The rows are grouped in 4 ways, from coarse to fine. Each group lies inside one group of the grouping before and may be the whole of it. The rows also spread widely along 12 directions, which tell nothing about the answers.
(in the rows, 128 means zero)
Known rows, each followed by its group in each grouping:
[108  99 115 113 111 134 147 138 127 163 133 104 126 117 118 113 156 153
 153 164 120 126 126 132 123 148] => Q_118 Suf siv Q_211
[115 138 163 124 117 153 133 139 135 109 141 151 178 132  97 126  96  91
 142  96 130 127 146 147 125 111] => Q_810 Zav dib Q_254
[115  69 148 135  92 134 152 155 130 146 119 103 112 102 146 118 134 135
 155 129 112 119 112  80 125 127] => Q_118 boro nebe Q_82
[159 152 186 140 135 140 131 109 162  87 103 124 117 165 156 170 124 137
 127 107  87 137 103 117 143 155] => Q_810 bofed fegi Q_854
[117 149  97 119 129 113 108  63 112 118 116 131 117 171 133 183 158 170
 144 132  89 142 146 159 152 160] => Q_810 pibi rik Q_29
[206 186 149 145 115 116 137 180 164 130 154  97 125 158  92  99 115  54
 165  97 183 114 131  64 171 120] => Q_118 Suf pozan Q_778
[105 113 141 131 114 143 143 103 135 109 159 155 155 141 133 129 119 143
 134 113 128 140 146 137 147 149] => Q_118 Suf pozan Q_329
[165 168 174 138 124 154 170 182 161 146 128  91 137 131 114  88 119  92
 167 133 130 118 100  92 132 129] => Q_118 sola rubi Q_678
[119 117  86 110  69 103 113  97 105 120 176 114 189 150  65 158 140 147
 173 104 118  95 210 138 189 124] => Q_810 Zav kago Q_976
[160  90  81 171 112 116 102 148 119 166  97 109 113 163 126 114 156 114
 134 162 158 175 118 120 160 138] => Q_118 sola sus Q_779
[115 146 199 160 135 182 171 145 157 132 123 136 145 113 168 109 108 198
  61 137  64 134  82 149  96 125] => Q_810 zaku dalab Q_256
[121 141 134 134 135 130 134 146 134 135 146 137 127 109 123 101 128 166
  97 157 144 114 116 152 105 128] => Q_810 zaku zopo Q_334
[147  58 151 159 149 110 113 152 154 169 117 133  79 117 101  56 174 186
  29 142 177 163 108  34 154 155] => Q_118 boro nebe Q_441
[118 107 158 127 129 121 150 171 148 137 168 122 151  92  88  86 144 130
 127 123 171 116 120 115  87 101] => Q_810 Zav kago Q_798
[172 125  92 136  99 116  75 106 117 108 107 124  97 158 141 158 108 125
 119 133 142 117 155 125 194 148] => Q_118 lidi Vafiz Q_331
[123 135  83 112 105 102 114 153 108 191 125  98 146 116  73 136 146 135
 141 117 102 122 154 122 139  95] => Q_810 zaku dalab Q_106
[133  97 109 156 117 110 114 115 118 121 112 134 103 148 161 141 140 136
 130 128 138 155 115 119 146 139] => Q_118 boro Zelil Q_549
[ 98  73 154 113 128 150  98  99 138  83 127 171 115 122 144 122 111 156
 100 159 150 107 138 145 120 180] => Q_810 zaku zopo Q_745
[ 72 130 173 100 146 181 161  95 154 118 139 159 183 142  92 101 132 164
 132 144  99 154 149 154 134 191] => Q_118 sola rubi Q_454
[139 130 131 128 141 129 111 137 131 116 103 124 111 127 143 142 132 110
 132 159 139 136  99 171  88 123] => Q_810 Zav lokil Q_733
[129 137 153 121 118 147 131 115 125 127 141 114 113 133 110 125 122 157
 120 134  93  96 145 100 157 162] => Q_810 Zav lokil Q_781
[120  89 115 134  73 133 145 151 126 104 148 116 182  98 151 149 111 123
 171 135 144 108 129 189 102  87] => Q_118 Suf lun Q_690
[142 105 142 138 141 110 133 153 160 128 118 113  99 125 132 105 170 117
 148 146 177 153  95 102 108 143] => Q_118 boro saze Q_127
[116 163 120 117 131 117 152 128 128 129 126 115 128 118 140 146 136 146
 148 121 107 132 114 153 107 113] => Q_118 boro Zelil Q_549
[170  92 144 153 124  95 120 162 155 127 149 101 106 114 116 105 169 152
 113 149 177 118 102  99 116 117] => Q_810 Zav lokil Q_733
[153 128 144 145 125 111 112 109 142  94 138 135 117 139 134 142 130 158
  91 106 143 118 130 118 145 126] => Q_810 Zav kago Q_976
[ 73 101 159 107 106 178 157 149 138 142 163 157 191  84  95  84  94 153
 100 134 128 113 152 158 116 124] => Q_118 Suf pozan Q_329
[111 108 105  83 106  93 113 105 110 125 156 126 102 108 103 151 124 124
 163  82 145  96 170  78 156 129] => Q_118 lidi Vafiz Q_331
[219 105 188 173  75 138 122 161 185  92  86  84 117 132 175 151 107 150
  90 107 100  99 102  76 179 117] => Q_118 boro nebe Q_82
[122 127  80 146 109  82 143 142  93 181 147 103 109 118 114 118 154 141
 144 101 131 147 131  74 149  96] => Q_118 boro nebe Q_441
[102 116 158 138 120 148 131 129 116 116 130 155 121 112 150 131  88 133
 108 121 121 124 111 135 111 124] => Q_810 bofed fegi Q_854
[132 200 151 138 139 137 177 132 143 106 150 109 118 135 149 119 121 137
 165 138 124 123 106 139 112 139] => Q_118 boro nebe Q_441
[105 136 130 131 132 121 126 101 112 113 129 152 146 130 137 174 120 119
 131  78  98 157 126 153 108  98] => Q_810 Zav lokil Q_733
[125 109 141 130 104 116 150 142 151 125 110 106 161  84 159 169 143 199
  94 104  79 128 101 167  99  74] => Q_118 boro Zelil Q_549
[106 151 114 107 148 123  99 105 107 135 124 160 109 133  95 127 107 129
  98 128 144 133 150 137 135 148] => Q_810 bofed fegi Q_854
[133 137 106 149 131 133 122 117 123 132  95 132 124 137 160 142 123 143
 110 148 119 158 104 176 124 127] => Q_118 sola rubi Q_678
[145 117 123 152 116 107 121 146 124 139 113 113 131  91 154 159 135 175
  71 120 103 131  94 168  92  64] => Q_810 Zav lokil Q_733
[174 110 146 137 115 131 104 146 154 105  96 111  99 140 138 122 119 109
 125 146 159 118 119  99 151 151] => Q_118 boro nebe Q_441

New rows, each followed by its group in each grouping:
[105 154 117 148 159 129 124 110  84 167 131 158  75 150 120  92 117 123
  91 120 134 156 124  87 141 146] => Q_810 Zav kago Q_976
[133 133 147 163 151 117 157 142 169 146 128 116 150 128 147 128 189 216
  86 151 105 173  73 174  82 110] => Q_810 zaku dalab Q_256
[118 190 151 125 153 124 176 151 139 139 130 112 105 120 138 123 136  90
 183  97 125 149  90 101  90 115] => Q_118 boro saze Q_127
[143 127 161 104 134 123 117 129 163  99 127 128 156 151  83 139 146  94
 157 103 151 129 144 118 127 134] => Q_810 Zav kago Q_976
[127  95 143 146 131 124 114 127 134 106 132 140  91 107 162 118 124 181
  81 170 161 114  97 149 103 145] => Q_810 bofed fegi Q_854
[159 128 146 158 123 134 122 124 146 112 102 119  87 144 166 129 129 141
 107 135 127 138 108 100 157 156] => Q_118 boro saze Q_127
[134 178 102 139 136  76 147 117 116  92 203 126  77 132 133 109 128 104
 199 112 220 106 133  88 131 135] => Q_118 boro nebe Q_441
[116  96 121 128 119 126 118 115 117 115 123 156 129 131 135 139 114  96
 135  99 154 148 135 118 133 127] => Q_118 Suf lun Q_690
[112  85 148 165 106 141 150 161 127 149 164 137 173 138 101  82 142 128
 134 134 146 151 126 119 127 116] => Q_810 Zav kago Q_976
[120  91 147 155 137 124 106  92 129  98 136 170 112 132 145 132 130 184
  58 117 143 141 123 134 136 143] => Q_810 Zav dib Q_254
[120 131 121 147 117 129 128 136 116 114 127 148 133 129 148 130  99 101
 133 111 148 144 121 144 123 107] => Q_118 boro Zelil Q_549
[108  69 147 153  61 167 147 160 115 135 123 112 142  98 162 114  95 135
 141 142  99 103 123 118 140 121] => Q_118 boro saze Q_127
[ 98  69 144 122 145 136  98 109 143  93 138 185 156 145  98 108 141 111
 116 139 196 160 144 157 109 154] => Q_810 Zav kago Q_976
[174  88 163 153  87 156 119 166 156 121 112 115 129 132 140 109  99 113
 107 134 140 113 121  97 164 134] => Q_118 Suf siv Q_211
[113 142 119 156 126 111 145 121  98 141 163 131 109 141 132 120 138 133
 152 116 132 139 120 114 128 125] => Q_810 Zav dib Q_254
[178 122 119 116 100 102  70 124 148 111 134 126 130 147  74 138 117 116
 114  97 167  91 185  82 195 136] => Q_810 zaku dalab Q_256
[151 162 142 181 122 119 140 135 134 115 177 148 162 137 117 104 115 171
  66 103 150 132 131 144 143  92] => Q_810 Zav kago Q_976
[145 110 112 213  97 151 149 141 110 152 122 122 141 178 171 104 129 135
 139 166 113 184  97 141 166 143] => Q_118 sola rubi Q_678
[154 108 172 149  88 110 138 179 163 103 172 122 167  95 121 127 108 110
 142  65 158  95 125  92 115  64] => Q_810 zaku dalab Q_106
[156 187 112 157 143 111 129 137 107 139 151 121  88 164 116 101 126  95
 148 134 168 132 120 101 142 134] => Q_810 Zav kago Q_976
[103 103 147  52 145 128 112 143 155 151  75 116 115  81  83 132 147 115
 122 118 126 121 135 106  99 135] => Q_118 boro saze Q_127
[131 166 135 144 120 127 128 123 118 116 130 143 143 133 135 155  92 130
 112  97 108 136 124 152 131 102] => Q_810 bofed fegi Q_854
[161 148 123 106 124 110  96 135 143 129 100 111 134 142  91 158 133 119
 127 125 128 122 142 136 144 128] => Q_810 bofed fegi Q_854
[133  76 154 124  82 156 114 143 148 135 104 106 149 108 129 136 122 176
  98 150  83  91 137 132 141 134] => Q_810 zaku dalab Q_256
[ 85 103 115 100 125 107  97  62 107  96 142 166 119 127 122 171 122 163
 118  98 123 121 165 136 143 152] => Q_810 bofed fegi Q_854
[127 103 184 143 169 148 127 160 150 125 131 170  70 101 141  55 100 118
  63 135 200 143  86  75 102 146] => Q_118 lidi Vafiz Q_331
[159 149 138 170 129 122 117 157 125 159 117 143 149 140 100 115 112 119
  65  79 126 164 123 111 150  82] => Q_810 Zav dib Q_254
[ 84 138 168 136 157 116 168 124 145 106 161 163 153  98 150 141 134 163
 113  92 130 160  86 167  53  89] => Q_810 bofed fegi Q_854
[129 111 141 171 107 149 131 143 120 129 121 133 110 115 187 124  98 161
  91 148 111 119  91 147 112 114] => Q_810 zaku dalab Q_256
[164 155 144 127 121 145 113 162 143 139 110 107 144 121  99 122 113 130
  89 143 116 109 127 150 129 111] => Q_810 Zav lokil Q_781
[110 153 142 126 119 155 150 136 135 105 144 131 137 117 134 106 105 129
 149 157 145 113 133 163 116 146] => Q_118 boro saze Q_127
[115 142 125 131 146 132 139 131 129 168 103 130 115 122 114 109 140 165
  84 135 108 160 120 122 129 133] => Q_118 boro nebe Q_82
[ 90  49 113 133 106 133 114 117 109 146 133 158 127 128 130 115 131 123
 123 129 151 154 135 115 144 146] => Q_118 Suf pozan Q_778
[139 111 196 104 148 149 112 135 183  62 153 151 124 114 101  86 113 126
 102 156 211  83 133 131 105 165] => Q_810 Zav kago Q_976
[106 110 132 139 135 144 147 153 114 159  91 121  96 115 161 114 130 114
 138 148 116 163  83 119  93 126] => Q_118 boro nebe Q_441
[146 141 144 116 135 147  92 112 129  88 131 148 108 168 104 124 100  58
 161 138 168 114 155 112 153 178] => Q_810 Zav lokil Q_781
[106 105 123 110 121 136 133 129 146 137 125 138 181 150  97 139 152 100
 167 119 130 172 145 152 129 135] => Q_118 Suf pozan Q_329
[136  69 164 151 120 140 130 138 155 115 121 135 121 127 151 104 133 130
 121 136 156 142 101  98 130 149] => Q_118 sola rubi Q_678
[158 163 115 113 124 136 126 168 131 183 109  91 101 123  94  96 123 119
 112 164 135 109 128 113 148 140] => Q_118 Suf pozan Q_778
[143 133 104 159 104 115 112 102 108  97 173 134 140 177 114 131 124 108
 166 125 161 126 164 130 173 147] => Q_810 Zav kago Q_798
[144  69 151 150  60 159 119 150 143  79 123 122 165 116 157 132  82 125
 134 143 139  93 138 147 149 122] => Q_118 boro nebe Q_441
[ 74 157  82 132 150 110 126  77  85 149 131 161 111 138 149 162 135 158
 123 112  96 168 126 165 108 124] => Q_810 zaku dalab Q_256
[163 167 121 146 114 105 147 144 142 141 134  92 141 140 111 131 148 149
 134 110 119 138 129 111 154 109] => Q_118 boro nebe Q_441
[ 78 168 143  79 169 168 148 125 141 124 108 148 132 116 105 105 115 117
 148 173 137 139 129 186  78 166] => Q_118 boro nebe Q_82
[162 126 145 141 106 123 122 129 149  89 121 119 112 139 146 141 112 107
 153 111 148 115 130 100 154 138] => Q_118 boro nebe Q_82
[131 115 125 148 109 159 120 152 118 148  96 132 133 135 135 106  99 124
 100 157 116 141 123 144 147 134] => Q_118 boro Zelil Q_549
[122 136 122 117 150 133  87 139  94 116 110 165  65 126 130 111  74  22
 149 127 203 118 120 116 104 134] => Q_810 Zav dib Q_254
[129 118 153 124 121 129 161 148 161 128 131  94 130  85 143 127 148 191
 124 143 118 110  96 141  94 115] => Q_118 sola sus Q_779
[111 105 132 148 143 113 144 117 147 110 163 150 136 122 130 110 152 163
 123 122 177 156 118 134 111 132] => Q_118 sola sus Q_779
[158 158 162 178 137 158 126 136 144 136  95 141 127 171 156 125 108 131
  81 121  92 170  97 125 144 133] => Q_810 zaku dalab Q_256
[114 131 152 138 147 131 152 122 148 116 110 135 131 131 156 141 144 145
 125 115 112 170  94 141  97 124] => Q_118 boro nebe Q_441
[105 127 182 112 121 150 145 126 140 109 144 149 144 129 122 132 106 106
 158  80 104 112 135  87 128 140] => Q_810 zaku zopo Q_334
[121 150 104 141 145 104 124 124 112 113 123 148 100 134 161 141 118  90
 150 110 165 159 103 144 102 110] => Q_118 boro Zelil Q_549
[181 145 125 151  99  96 142 164 160 125 121  77 138 131 136 154 162 125
 164 107 131 132 110 117 137  92] => Q_118 boro saze Q_127
[134 154  88 154 124 117 120 122  95 153 148 132  86 180 102  89 129  76
 176 133 171 154 157  67 192 177] => Q_118 boro saze Q_127
[125 110 114 166 105 124 140 122 107 136 151 128 116 159 137 107 137 136
 153 132 133 145 133  92 173 157] => Q_118 boro Zelil Q_549
[130 181  90  90 109 152 127 143  99 158  96  89  95 127 137 145  94  84
 184 174 101  93 133 166 127 144] => Q_118 Suf pozan Q_329
[105 152 158  99 151 139 131  85 135 103 142 146 125 164  98 134 137 118
 158 112 122 131 151 110 140 177] => Q_810 Zav kago Q_976
[ 99 114 146 138 123 148 154 151 126 156 130 120 162  92 120 112 133 186
  78 146  96 131 110 172  88  96] => Q_810 Zav kago Q_798
[142 111 148 155 140  70 143 163 146 145 156 119 106  82 133 120 161 182
  78  90 162 135  79  91  87  70] => Q_810 bofed fegi Q_854
[115  90 112 164  97 112 163 150  99 143 164 109  79 123 186 115 137  97
 208 142 161 128  85  94 111 128] => Q_118 Suf pozan Q_778
[134  78 172 146 124 122 138 154 137 124 150 118  75 104 145  88 138 133
 125 137 171  99  94  61 108 136] => Q_810 Zav kago Q_976
[109 108 106 131 110 122 137 123 108 145 139 118 112 111 136 122 130 153
 142 134 129 122 128 118 134 130] => Q_118 sola sus Q_779
[117  96 112 180  97 142 145 114 102 143 132 129 131 163 166 116 134 145
 151 152 107 166 115 124 168 159] => Q_118 sola rubi Q_454
[ 72 114 144 108 144 154 138 104 134 125 131 181 163 136 117 129 120 111
 128 102 127 173 138 150 114 143] => Q_118 Suf pozan Q_329
[130  87 140 141 113 119 112 108 147  92 166 164 132 111 134 119 113 167
  71 105 179 116 144 123 151 133] => Q_118 Suf pozan Q_778
[135  49 202 114 110 137 139 162 189  84 149 132 130  91 138 110 128 101
 147 108 193 101 106  84 100 132] => Q_118 Suf pozan Q_778
[107  83 173 159 132 175 119 128 120 120  87 164 108 119 176 119  94 145
  62 142 105 146  86 146 105 139] => Q_810 Zav dib Q_254
[125 138  94 162 146  89 111 104 115 139 123 150 116 147 148 160 153 159
  98 101 124 179 108 148 118 104] => Q_810 zaku dalab Q_106
[111 119 151 115 140 114 129 131 126 133 112 132 107  69 146 151 122 164
  65  86 107 117  98 127  77  76] => Q_810 Zav kago Q_798
[152  98 139 153 110 139 121 155 134 142 101 118  97 135 139 100 118 112
 120 147 142 135 114  85 151 145] => Q_118 boro nebe Q_82
[116 116 124 143 127 135 144 150 127 181  94 118 125 107 127 111 142 175
  77 139  92 159 105 129 120 111] => Q_118 boro nebe Q_82
[ 86 139 158 115 137 174 151 125 123 160 108 139 163 139 103 121 126 144
 110 131  62 154 128 149 118 139] => Q_810 Zav kago Q_976
[120 151 113 163 112 112 168 127 110 146 128 109 117 136 171 153 140 140
 166 105  87 158  98 120 125 103] => Q_118 boro nebe Q_82
[191 137 120 128 117 107 105 118 166  92  89  92 120 163 151 181 153 112
 172 136 138 133 113 147 147 143] => Q_118 sola rubi Q_678
[130 179 135 142 104 159 166 148 109 134 162 116 117 154 138 104  86  60
 210 130 133 111 127 101 152 150] => Q_118 Suf pozan Q_778
[105 137 156 108 157 131 154 138 146 133 101 129 117 111 142 133 141 126
 134 115 114 154  89 130  81 121] => Q_118 boro Zelil Q_549
[108 161  81 121 106 124 118  87  75 156 136 152 129 159 105 151  89  94
 140  63  96 147 180  97 197 129] => Q_118 Suf siv Q_211
[189 153 131 124 124 117 103 136 165 101  83  92 100 117 145 152 128 170
  80 155 134 103 112 153 134 127] => Q_118 boro nebe Q_441
